The groups are shells around one centre, one inside the other: the same stretched ball of 5 dimensions in 8 sizes.
(in the rows, 128 means zero)
Some rows, each with its group after it:
[ 94 144 150  59 140 153 131 121 139 171 155 137 124 175 126]
K543
[ 96 138 147 100 101 102 137 115 139 178 139 169 154 141 121]
K719
[109 141 152  75 126 146 124 124 138 170 136 143 129 160 132]
K719
[130 133 151  73 114 148 121 106 132 157 161 122  92 189 125]
K543
[110 126 138  77 107 112 121  95 161 158 150 135 123 154 132]
K719
[ 83 135 142  69 133 126 139 109 136 163 175 141 118 170 112]
K719
[139 140 160 118  70 112 133 114 117 180 137 164 131 168 118]
K115
[169 120 157 118  96 140  89 129 130 142  83 140 110 118 148]
K597
[128 124 139  83  87 106 112  89 174 160 133 135 130 148 144]
K214
[ 98 145 151  62 123 144 142 108 131 176 180 136 113 201 114]
K15
[141 145 163 107  84 132 125 126 124 183 118 161 139 162 131]
K543
[105 147 160  90 125 146 137 136 108 176 145 157 128 168 114]
K15
[152 131 160 131  70 112 121 120 111 166 120 163 123 147 122]
K291
[ 99 136 145  65 122 134 139  99 133 164 190 129 100 198 110]
K927
[ 78 135 144  92 126 110 143 120 126 168 158 164 138 145 108]
K719
[ 99 135 151 120  99  97 142 123 111 171 145 177 141 139 104]
K115
[124 147 164 103 112 147 125 142 113 178 114 163 139 150 128]
K214
[156 127 151  75 106 155  94 108 159 151 114 115 104 159 155]
K115
[100 143 157 134  78  86 157 122  97 188 155 193 151 154  93]
K214
[120 140 162 118 114 136 125 147 103 169 111 171 137 131 120]
K214
[123 133 144  54 113 143 115  95 170 163 150 117 114 180 144]
K15
[ 68 141 148  89 140 121 149 131 114 172 162 168 139 149 102]
K543
[100 145 159 108 110 124 150 130  91 178 164 169 125 173  96]
K291
[178 124 152  88  81 144  87 102 165 152 100 118 108 153 163]
K927
[162 132 160 110  78 134 116 112 116 162 135 140 100 175 126]
K291
[ 51 144 138  49 146 122 153 106 151 178 190 147 140 177 110]
K291
[139 126 149 106  93 118 107 116 147 158 104 150 134 125 143]
K291
[120 147 167 143  76 105 155 133  72 187 152 191 134 168  88]
K214
[ 85 150 150  77 106 117 157 106 129 190 185 158 137 196 105]
K15
[ 60 128 126  33 155 124 131  90 181 155 183 120 123 163 128]
K597
[ 81 129 136  70 136 117 124 111 163 159 139 145 142 129 133]
K15
[116 132 153  97 125 138 120 130 119 156 130 148 117 142 123]
K543
[154 143 166  93  96 159 121 120 110 170 143 134  97 196 125]
K927
[ 36 146 135  50 139 105 171  94 143 184 223 152 137 197  92]
K927
[113 142 150  70 103 132 135 101 143 177 168 137 120 195 123]
K115
[168 132 156  92  74 137 100 104 158 167 107 131 121 162 155]
K597
[209 120 164 132  62 141  78 123 131 146  66 136 104 128 159]
K597
[ 80 131 132  44 133 123 128  91 179 162 169 125 128 166 134]
K115
[136 129 148  56 128 164 104 106 153 149 143 106  90 178 144]
K597
[109 140 158 115 104 119 147 125  88 170 167 165 113 173  93]
K927

New rows, each followed by its group:
[ 87 150 153  66 125 140 152 113 121 184 187 146 121 204 105]
K543
[ 40 132 125  48 149 101 143  97 178 167 175 147 154 141 122]
K214
[ 82 146 155 110 109 108 162 125  92 183 178 179 134 172  86]
K115
[103 131 141  89  97 101 134  98 149 168 158 150 132 157 121]
K719
[146 143 169 133  78 127 135 133  83 177 135 170 118 170 106]
K115
[123 135 153 115  78 101 137 108 120 174 150 164 129 162 111]
K291
[133 133 149  96  78 111 124  99 149 172 138 147 131 164 132]
K15
[ 81 130 135  77 114  98 136  97 161 167 160 151 143 147 122]
K291
[104 132 144  66 128 137 125 106 144 158 162 129 109 171 125]
K719
[161 118 146  97  82 122  94  98 162 146 109 127 111 139 152]
K927
[ 63 153 150  61 142 138 158 121 123 186 188 154 134 192 102]
K927
[ 82 136 149 116 116 101 146 130 108 171 146 181 147 130 101]
K927
[123 126 140  66 114 132 108  98 172 154 135 122 119 154 147]
K719
[115 130 143  59 122 141 119  97 155 156 163 117 102 180 132]
K115
[120 130 146  77 122 138 107 118 160 158 113 137 132 133 148]
K115
[ 94 141 151  93 121 123 130 131 137 175 122 167 156 131 128]
K543
[ 75 139 140  62 137 125 133 115 162 173 145 150 152 145 132]
K15
[ 59 147 145  58 147 133 156 116 128 178 192 149 130 186 102]
K15
[ 72 148 151 106 107  97 160 126 115 191 158 189 165 150  99]
K15
[ 54 136 136  86 121  85 157 105 141 176 179 171 154 147 101]
K15
[103 135 152 100 119 126 136 124 107 162 157 155 116 159 106]
K15
[ 30 146 136  62 142  99 173 105 134 184 212 165 147 179  88]
K15
[117 140 152  70 115 144 129 108 136 169 163 131 109 190 124]
K719
[168 139 164 103  80 148 103 124 137 173  94 144 128 156 151]
K597
[124 146 163 109  86 124 148 117  94 181 171 160 112 197  98]
K543
[127 140 152  90  81 117 134 100 140 180 154 148 129 183 124]
K543
[ 82 141 141  65 120 118 139 105 159 179 160 149 146 165 126]
K719
[141 139 160  87 104 152 122 116 118 165 150 132  98 189 123]
K115
[134 139 163 145  73 102 130 137 103 179 104 190 154 125 118]
K597
[ 94 137 146  68 127 135 138 107 133 166 177 136 111 183 113]
K719
[ 78 142 144  89 106  98 151 109 139 184 163 170 155 158 110]
K719
[ 96 146 152  82 114 127 138 122 138 184 141 160 150 159 125]
K115
[146 130 151  93  86 127 117 101 139 161 143 133 106 173 131]
K719
[156 137 165 135  61 113 127 120 103 175 126 167 123 162 116]
K15
[131 120 141  83 103 121 110  95 154 146 145 125 103 155 134]
K927
[141 150 171 108  91 149 137 130  89 182 150 156 111 197 109]
K214
[109 143 158 106 112 130 133 136 113 176 128 169 141 146 118]
K719
[106 136 154  99 126 134 126 135 117 163 129 158 130 138 120]
K15
[142 124 150  96 105 134 102 117 145 150 109 136 117 134 144]
K719
[130 140 158  86 113 151 124 122 118 166 145 138 107 179 123]
K719
[118 125 145  91 117 126 113 115 143 151 127 141 121 135 133]
K291
[113 140 151  87  89 115 147  95 125 178 186 145 112 203 106]
K214
[168 131 160  96  88 151 108 110 123 156 135 124  87 184 133]
K543
[ 94 130 139  71 119 117 133  97 148 160 173 136 116 169 118]
K719
[118 141 163 119 110 133 136 140  88 170 138 169 122 154 105]
K543
